The rows are grouped in 3 ways, from coarse to fine. Each group lies inside one group of the grouping before and may be the whole of it. The rows also spread widely along 9 directions, which tell nothing about the answers.
Known rows, each followed by its group in each grouping:
[  7   6 -13   5  -7 -21  -2  12  -3   1   2  -2   8 -11   2  18  -2  14
 -17   9  -2   1   6 -19   0 -15  -8 -19  13  -2   4  31 -12  -3   4  19]	pofe zab pumub
[ 17  -6   5  15 -21  -3  -5  12  11  11   9   1 -21 -21   6  20 -24  16
 -10  24  -4  17   2  -4  16 -21 -29 -27   8  -9  -9  38  -9 -27  -2   2]	pofe kato gal
[ 19  13  -2  16 -13  11   7  16  11   0  10 -12 -17  -6  20   7 -21  -8
 -11  24  18  16  -6 -23  11 -12 -21 -25   9  -5 -11  16   4 -14   1   1]	levo sonub fazeg
[ 15   6  14  14  18  -5   5  -6   9  18  46 -50  11  -5   5 -28  12  -7
 -24  18  19  12 -33 -38 -20 -22   9  -3   4   9   5  26  35   8  23  12]	levo sov kati
[  7  23 -17  23 -24 -19  15  37 -29 -16  -3 -20 -19 -14  12  37 -12  16
 -21   2   2   4 -17 -25  -6   1 -23 -34  17 -19 -10  16   3 -18  12  15]	pofe zab vatar
[-12   3 -10  12  15 -25  15   7 -27  -3  24 -13  15 -51  -6   4  -6  21
 -36  -4   4  17 -16 -31  -4   6  -4 -11   6 -10   6  38  14   2  21  16]	Muzef vevi zuso
[  5 -16   3  -3  -1  -7  -9  -4  10  24  -4   9  15  -5  -3   4   8  11
 -17  14  11   8  27 -17   7 -18   2  -1  14  -2  12  37 -10   5  -7  16]	Muzef mepi vake
[ 18 -13  11  26  -4  -5   2  18  -1  14  19  -7 -10 -41   7  -9 -12  19
 -22  26  15  11 -36 -18   6 -19 -20 -25   9   2  -4  29 -14 -12   9  -4]	Muzef tivu Sol
[-14 -31  -6  38   6 -61 -12   6  -7  19  42 -10  -3 -56   0  22   4  38
 -36   6 -28   7 -47 -20 -19 -22 -15 -39  12  -7 -22  28 -23 -33  24  25]	Muzef mepi pinog
[ -9  28 -55  -5   5 -18  15  29   7 -34  10 -22   7 -42  31  30 -36   0
 -23   5 -28  22  -8  -8   3   4  -7 -41 -10 -28 -30  19  26 -34  16  31]	pofe Lezis nikoz
[ 18 -18  16   6  10   1   1  13  -3  11  16   7   5 -41  -6 -13 -14  20
 -13  23  -4  19  -1  -8   9 -22 -20 -12  -2 -17   0  40   1  -7  17   1]	pofe zab bul
[  8   2  -1   9  29  -1   9  12   9  -4  39 -12  24 -51  11 -42  -9   0
 -29  23  19  14 -40 -27   2  -9  -4 -15  -8   6   6  31  10  11  24  -1]	Muzef vevi gatiz
[  2 -29  -2  21 -11 -21 -18 -14  19  34  28 -11 -28 -28  -4  37 -12  28
 -15  16  -8  24   9  -9   8 -19 -17 -23  12  -1 -13  51  -1 -37 -11  23]	Muzef taz Gobof
[-10  23 -34   8   1 -29   2  10  10  -8  21  -4   9 -34  10  29 -25  10
 -21   6 -12   6   2 -23  15  -8  -9 -31   9   9  -1  40 -14 -11   1  25]	pofe Putug Vebif
[ 18  -4 -11  -2 -36 -11   5  23   5  11 -30  -4 -20  -8   5   5 -17  37
   9  26 -18  19  -7  12   3 -45  -7 -26   7  -6 -22  20  -7 -38 -16  26]	pofe Putug tekeb
[ 12  -9  -3  -3 -12  -2  10  11   0  13 -22  18   6 -30  -8 -21 -14  27
  -4  21   9  19  -1  -1  19 -29  -2 -10   5   6   7  35 -15  -6 -10  11]	Muzef vevi Gume
[ 34 -41  41  32 -14   2 -12  34 -13  27  -3   5 -20 -10  22  -3  18  17
 -21  31  12   8 -28 -14 -17 -25 -32 -24   9 -48 -26  -8  -6 -24  18 -13]	Muzef mepi pev
[  3 -23  -8  -1  25 -30 -31  -1  18  10  27  -5  21 -13  31  26  15  -5
 -37  14 -32   6  14 -16 -22 -24  -4 -23 -10 -48 -28   7   9 -30  25  25]	pofe Lezis Vak
[ 22  -2 -11   0 -13 -10  23  43 -16 -10 -32  21   5 -39  22 -18 -24  27
  -8  25 -24  21 -29   9   9 -34 -12 -31  -3 -25 -23  -7 -26 -30   9   8]	levo sov Febis
[  9 -38  18  15  20 -16 -27 -22  24  39  43  19  17 -38  -8  -6   3  19
 -28  26   3   9   7 -19  12 -28  -9 -13   8  10  13  53 -29   4   3   6]	Muzef taz satuf
[ -3  14 -33   4  26  -9   7  14  27 -16  41  -7  22 -60  24 -10 -32  -5
 -30  18   0  16 -21 -18  16   4  -7 -32  -8   8  -6  36   5  -6  11  11]	Muzef taz zezu
[ 24  -4  -5 -14 -14  14 -17   9  31   6 -17  21   6   9  26  15 -14  -7
 -11  30   1  11  39   0  17 -24 -14 -16   3 -20  -4  19 -13 -14 -14   4]	pofe kato Logar
[ 14   5  -6   5 -12   0  13  15   0   2  -6   2   0 -22  11   3 -23  11
 -10  20  -3  20   3  -6  15 -21 -12 -18   6 -10  -5  20  -7 -15   1   9]	levo sov Muzum
[  5  23 -32   4   6 -17  20  42 -10 -28  -9   8  29 -40  34 -13 -12   2
 -35  16   6  -1 -36 -20   3  -4   0 -33   1  -4  -4   1 -24   4  14   6]	Muzef tivu Sol
[  2  10 -12  12   2  -1   6  16   8  -3  16 -10   6 -23  16   6 -10  -4
 -26  13  22  11  -7 -27   9   5 -10 -19   8  -3   4  27   5   4   5   6]	Muzef mepi pinog
[ 16  34  -7  -3   0   8   5   1  18   6  11 -26  20  13   2 -23   6 -11
  -9  20  37  -3   0 -38   4 -20  14   0  13  28  28  38  13  32  -7  14]	pofe Putug Vebif
[ 25 -22   8  -4   8   0  -2  30   6   8  -9  -6  17  -6  33 -29  19   3
 -19  30   4   9 -22  -8 -21 -27   1 -14  -6 -39 -22 -13  13 -13  16   6]	Muzef mepi vake
[ -1   4 -36   3   1 -29  18  35  -1 -20  10  -9   2 -66   9  -1 -38  32
 -10  16 -37  24 -36  11   7 -19 -14 -40  -9  -8 -27  29   3 -41  16  26]	pofe zab pumub
[ 36  23  -4  -2   2  26  17  29  12  -7  -6 -20  19   7  32 -50  10 -17
 -15  34  47   2 -33 -27  -7 -13  12 -11   0   2   7   1  21  24   2  -4]	Muzef taz Gobof
[  0  10 -21   4  -2  -3  -1   9  10  -5  18  -7  -7 -31   8  31 -29   2
 -18   9  -8  20  19 -13  17  -3 -20 -25   1 -16  -9  42  15 -22   4  16]	pofe Lezis Vak
[ 11  29 -28  22 -23 -16  16  35  -1 -19   4 -20 -15 -19  16  19 -24  11
 -12  17   4   1 -37 -19   4 -12 -21 -43  14  12  -9  23  -9 -16   4  14]	pofe zab bul
[ 11  -8 -12   4   3  -8  -4  13  12   4   7  -4   5 -16  24  11  -3   6
 -23  20   1  14  -1 -14  -2 -10  -4 -23   1 -20 -13  14   7 -14   1  14]	Muzef taz satuf
[ 20  -3 -12   1  -5 -15  10  31 -12  -2 -22  -1  15  -7  27 -17  17  15
 -20  21   2   3 -28 -13 -20 -24  11 -21   1 -22 -14  -9  -1  -8   7  16]	Muzef taz Gobof
[ 24  10 -12  -3 -22  -4  -2  10  19   9 -24  16  13   3   6 -20   2  11
  -1  31   8  -6  -6  -7  12 -51   5 -21  13  25  12  25 -35   6 -12  15]	pofe Lezis Vak
[ -1 -24  14  25  11 -37 -25  -7 -10  23  40  -8   0 -22  -4  38  12  19
 -37   4 -14   3  10 -31 -14 -15 -21 -19  14 -25  -4  38  -9 -15  24  16]	pofe zab vatar
[  0 -22   4  -6   0  -6  19  15 -29  12 -22  30  16 -60 -25 -20 -18  47
  -8   7  -8  31  15   6  20 -14  -4  -1   3 -17   9  45  -5  -5   4  12]	Muzef mepi pev
[ 20 -22   0 -14  10  20  -7  17  28   5  13 -11 -10 -31  20   3 -32   4
  -4  30 -18  40  26  16  12 -15 -21 -17 -20 -47 -31  28  40 -46   7  10]	pofe zab vatar
[ 26  14 -18 -27  -2  19  -2  13  40  -2 -15  -3  22   9  21 -26 -11 -12
   1  34  10   8  19   1  13 -31   9 -10  -4   6   4  22   6   2 -11  16]	pofe zab vatar

New rows. What belongs after each?
[ -2  14   2   9   4 -17   9  -6 -34  10   5  -8  26  -5 -17   6  24  14
 -33  -6  33  -3  12 -50  -9   6  14   8  23   3  36  38   8  41   7  16]	Muzef taz satuf
[ 22 -12  13  22  -6   0   4  17   1  13  18 -11 -11 -28   9 -18  -6  14
 -18  28  21  14 -40 -18   0 -21 -19 -21   6  -1  -6  22   0 -10  10  -3]	Muzef vevi zuso
[ 22   3  -7  14 -10 -10  -4  25   9   0   0   4   3 -12  25  -5   0   3
 -18  29   0  -5 -27 -15  -2 -34 -14 -35   7  -8 -11   7 -21 -12   9   5]	pofe Lezis Vak
[ 33 -11   2  13   3  -1  -3  34  16  -1   1  24  19 -26  38 -34  -1   4
 -24  43  11  -2 -42 -11   2 -32 -11 -37  -1  -7 -10  -6 -37   0  10  -9]	Muzef taz satuf
[ 29  19  -5   1 -14  20  22  41  -2 -16 -15  10   3 -31  11 -31 -31   8
  -3  30  17  13 -17  -3  24 -18 -20 -24   1  -1   6  23  -9   1   4  -7]	pofe zab vatar
[ 22  12  -1  -1  -9   7 -10   7  34  12  14 -31  -5  15  19  -3  -2  -9
  -6  30  16   8  -1 -18  -3 -26  -2 -16   5   3  -6  24  18  -9  -7  14]	pofe Putug tekeb
[  4  16 -17   8  11 -22   9   6   4  -2  21 -15  21 -24  12  -6  -7   0
 -26  14  -3   6 -23 -27  -1 -19   4 -21   7  10   1  20  -8   0  14  18]	levo sov Febis
[ 11   8 -23  -3  12 -19   2  23  14 -13  13 -13  23 -23  26 -13  -3   3
 -20  23 -14   3 -29 -11 -11 -25   1 -29  -5  -7 -15  12   1 -11  18  21]	pofe zab bul
[ -7  21 -48  -3  -3 -18   3   4  26  -9  10  -6  10 -22  15  24 -22   6
 -19  12  -1  12   6 -14  16  -4   7 -29   7  21   1  37  -3  -7 -15  31]	Muzef taz satuf
[ 16  -8   1  26 -12 -14  -6  20   2  12   7  -2  -9 -16  21  12   0  10
 -28  24  14  -1 -26 -23  -1 -19 -17 -30  15  -1  -7  15 -28 -12   2   1]	Muzef tivu Sol
[ 16   3 -15 -20   0   5   7  16  14   3 -26   4  28   1  16 -28   5   1
 -10  23  16   8   9  -8   3 -20  17  -3   3  -2   6  14   3  10  -6  16]	Muzef mepi vake
[ 11  -5 -15 -10   3 -12 -15   7  19   6   1  -4  15   3  18  16   3   1
 -16  16 -11   5  23 -10  -4 -21  -1 -15   0 -19  -9  21   2 -12   2  24]	pofe zab pumub
[ 13  -1 -23  -2   7 -19 -13   8  33   5  10 -19  21   5  37  -6  16  -7
 -26  26   1  -2 -17 -19 -20 -26  14 -24   0  -4 -17   2   4  -9   1  26]	Muzef taz zezu
[ 11   6 -15  -6  -4   2   8  19  -6  -2 -17  -3   9  -5  20   9   0   4
 -20  10  10  14  16 -17  -3  -2   2 -10   4 -28  -4  13  18  -3  -3  15]	Muzef taz zezu
[ 16 -22  18  12  -6  -8   3  15 -20  16  -5   9   1 -27   1 -12   4  27
 -20  19  10  14 -16 -14  -2 -23 -14 -12   8 -20  -2  18  -8  -7  10   1]	Muzef vevi zuso
[ -4 -18   5  17  13 -19 -13  -9   7  23  37  -8   8 -28  -1  12   5   9
 -31   8   8  11   3 -30  -1  -7  -8 -11  12  -4   5  41   0   0  11  13]	Muzef mepi pinog
[ 22  20  -8  11 -21   5  -9  25  17  -1  -5   2  -7  15  33  28  -9 -12
 -15  24  18  -4  11 -26  11 -15 -20 -29  14 -10  -4  11 -17  -6  -9   3]	pofe Putug Vebif
[  2  -3 -22  14   1 -40 -24   1  24   8  23  -8  10  -5  18  33   6   5
 -26  14 -17 -10  -4 -22  -9 -26  -8 -35  12   5 -10  25 -26 -16   7  27]	pofe zab pumub
[ 10 -10  11  13  -2 -17  10  12 -23  13  -4   0  12 -26  -9 -27  12  27
 -19  14  16   5 -29 -24  -8 -24   1  -8  10  -1  10  24  -8   9  11   8]	Muzef vevi Gume
[ 18 -22   0  -5 -11 -25 -10   1  -1  28 -27   2  20  16   6 -17  38  29
 -12  24  -2  -1  -8 -10 -27 -48  26  -6  12  -5  -2   3 -11   0  -5  30]	Muzef taz satuf
[ 23 -27  18  17   5  -8  -2  18  -4  18  11   8   6 -34  11 -26   7  21
 -23  29   6  10 -31 -15  -6 -29 -13 -21   3 -17  -8  15 -12  -7  14  -1]	Muzef taz zezu
[ 14  28 -11   6  -1  -5  14  20  -6 -10   4 -22  13   2  25   3   0 -13
 -27  12  16   3 -14 -35  -8  -5   0 -17  10 -10  -1   1   8   6  12  10]	levo sov Febis
[  8  10 -14 -10  -7  -8  10  -1   6   9 -11 -18  13   4   3  -7  -1  10
  -8  16  -2  15   7 -11  -2 -30  16  -3   8   3   2  20  12  -5  -3  29]	levo sov Muzum
[ -8  16 -43   1   5 -26  -6  -5  40  -5  23  -5  11 -22  23  19 -27  -5
 -19  17 -18  11   0 -12  14 -22   0 -36   5  20 -14  29 -21 -23  -4  30]	levo sonub fazeg
[  9 -15  -9   1   0 -22  -9   4  16  14  -5  12  19 -20  11 -16   5  16
 -18  24  -1   4 -14 -10   0 -37   4 -19   5   6  -3  19 -26  -8  -1  17]	Muzef vevi Gume
[ -5   7 -19  26  -9 -36 -18  -7  19  12  22  -9   0   2  15  38  11   2
 -34  10  15 -12 -12 -40  -6 -17  -5 -31  25  26   6  30 -34   0  -5  21]	Muzef vevi gatiz
[-12 -13 -32   8   0 -43 -25   1  24   6  25  -5  -6 -28  17  61 -20  17
 -25   9 -43  12  19  -2   1 -20 -18 -42   4 -17 -29  34 -15 -52   4  37]	pofe zab vatar
[ 16  -5 -12 -14 -18   2  16  24  -8   1 -37   0   0 -11  11 -10  -7  24
  -4  19   4  25   0   5   1 -22   3  -8   0 -22 -12  10  16 -19  -7  20]	Muzef vevi zuso
[ 21  -4  19  -1   1   4  -3  16 -10  14  -6   4  10  -2   8  -6   9   8
 -15  18  10   8  16 -22  -4 -21  -7  -2   4 -35   3  16   7   3   9   2]	pofe Putug Vebif
[ 28   1  -7   0  -4   8 -16  32  25 -13  -2  19   9  -1  53  18 -12 -20
 -27  33  -1   2   7 -10   5 -15 -26 -36  -4 -40 -20  -6 -16 -19   7  -6]	pofe kato Logar
[ 13 -31  17  19  -3  -7  -8  22 -10  18   5   2 -10 -24  12  13   4  19
 -25  16   1  17  -4 -13  -7 -11 -23 -20   5 -42 -19  12   4 -24  14   3]	Muzef mepi pev
[  6 -17  14  10  -2 -11 -26 -12   1  26   9  15   5   2  -2  39  13   5
 -28   8   1   1  45 -27   3 -19 -15  -8  16 -24   9  38 -15  -2   4  11]	pofe Lezis Vak
[  0  27 -14  16 -18 -36   1  -7 -17  12   0 -34   9  23 -12  15  34  14
 -21  -3  17 -18 -14 -47 -25 -24  18 -10  31  24  22  31   3  21   3  34]	pofe Lezis Vak
[  9  27 -32 -19  -2  -2   5  17  14 -16 -18   5  27   0  18   2 -11  -5
 -13  15   4   0  23 -13  12 -15   7 -16   4   2  11  23  -8   8  -4  22]	pofe zab vatar
[ 11  13 -23 -17   6  -8  -2  18  19  -5  -5  -8  22  -4  28  -5  -4  -2
 -13  21  -9   8   7 -10  -3 -25  10 -17  -6 -18 -12   9  10 -11   2  25]	pofe Putug Vebif
[ 16 -10   0  12 -18  -6  -1   1   7  23   0   0  -8 -13  -5   0  -4  26
  -8  23  14  12  -5 -12   9 -25  -4 -17  16  14   7  37 -10  -4 -13  13]	Muzef taz satuf
[  7 -10 -13  21  12 -21 -23   2  33  10  41  -9   4 -17  34  21   3  -8
 -37  23   2   0 -13 -28  -6 -12 -12 -35   4  -5 -14  19 -12 -16   5  12]	Muzef taz Gobof
[  0   1 -10   9   4 -43   8  -7 -16  16  12 -18  28 -30 -24 -32  19  37
 -15  10 -10  -4 -42 -23 -19 -45  21 -12  14  27  16  42  -9  11  20  34]	pofe Lezis nikoz
[  1 -31  19  18  -7  -5 -13 -23  -3  41  25   4 -22 -31 -29  38 -13  35
 -14   7   8  30  40 -16  21  -5 -20  -2  17  -6  12  71   5 -12 -12  12]	Muzef taz satuf
[  5   8  -2  13 -19  -7  -6  -1  -5  11  -3  23  -1 -14 -10  31 -11  13
 -17   7  10   1  31 -24  25 -15 -20 -17  23   6  22  50 -31   6  -7   8]	pofe Lezis Vak
[  6 -11 -20   5  -6 -25 -16  15  26   1  11   5  -3 -24  30  33 -20  10
 -22  23 -34  13   1   4   4 -25 -20 -41  -2 -23 -31  18 -16 -45   5  20]	pofe kato gal
[ 26   7 -27  13   8 -14 -25  31  60 -16  32  -3  13  -6  66   1  -9 -28
 -28  46  -8 -15 -41 -14  -3 -35 -19 -62  -4   2 -29  -9 -38 -24  13   5]	pofe zab vatar
[ 11  -5 -20 -15  -3  -4 -10   7  29   1  -3  15  12 -20  15   8 -23   7
 -11  26 -20  18  21   8  15 -28  -6 -22  -4 -10  -9  30 -10 -24  -6  17]	pofe kato Logar
[  9  -5   7  17   4 -20   8  18 -25   2  13  15  13 -49 -13  -7 -11  28
 -20  10  -3   6 -15 -20   8 -15 -21 -18  10  -4  13  42 -24   5  21   3]	pofe zab pumub
[ 18  15 -16  11   7 -11 -15  17  30  -6  31 -37   7  16  40  15  11 -24
 -28  22  12  -7 -18 -33 -21 -10  -7 -29   3 -12 -15   5  16  -7  15  14]	pofe zab pumub
[ 10   9 -26   2   5 -20  -8  17  23 -10   7  19  25 -22  24   5 -12   0
 -24  22 -11  -8  -5 -15  11 -27  -9 -34   5  10   1  24 -41  -1   7  14]	pofe zab bul
[ 15 -16   1  24  -2 -11 -10  32   6   3   9  20   4 -32  30   6  -6   5
 -30  25   3   2 -21 -16   4 -14 -27 -38   7 -21 -17   6 -32 -16  13  -5]	Muzef mepi pev
[  9  21 -21   4   2 -14   1  17  10 -10  12 -12  16  -6  17   7  -2  -4
 -22  15   5  -4 -10 -26  -3 -14  -3 -24   7   5   2  23  -5   5  10  17]	pofe zab bul
[ 16 -10   0  16  -2 -11 -20   7  22  18  18 -22  -3   8  33  18  15  -8
 -32  25  15  -2 -11 -28 -15 -17  -5 -22  10 -10 -14   7  -2 -13   2   9]	Muzef tivu Sol
[  8 -11   8  -3  11 -12 -11 -13   8  19  28 -29  11  -9  -5  -5  11  11
 -20  15  -4  15   4 -18 -17 -22   5   0   2 -13   0  37  34  -8  13  20]	pofe kato Logar
[ 11 -20 -10   3   8 -32 -20   5  25  13  13  13  21 -23  14  -2   2  17
 -18  27 -28  -1 -11  -2  -4 -47  -3 -30   2   2 -11  24 -35 -18  10  23]	pofe zab bul
[ 13   1  -8  -3  -2 -14  10  24 -11  -4 -10   2  14 -29   3 -18  -7  23
 -11  19 -11  10 -13  -3  -1 -28  -3 -19   2 -11  -3  21  -6  -9  12  17]	pofe zab vatar
[ 14  -7  -6   2  11  -9 -14   4  26   8  26  -4  14 -17  12   1  -5   1
 -18  24  -3   5   3 -14   4 -22 -10 -20   1  -2  -3  33  -4  -8   8  13]	pofe zab pumub
[ 32  -4 -21   5 -22 -21  -3  49  19 -12 -21  -9  -5   2  58  -5   1   8
 -13  41 -28   1 -53  10 -25 -47  -9 -51  -7 -32 -51 -33 -11 -50  11  16]	pofe kato gal
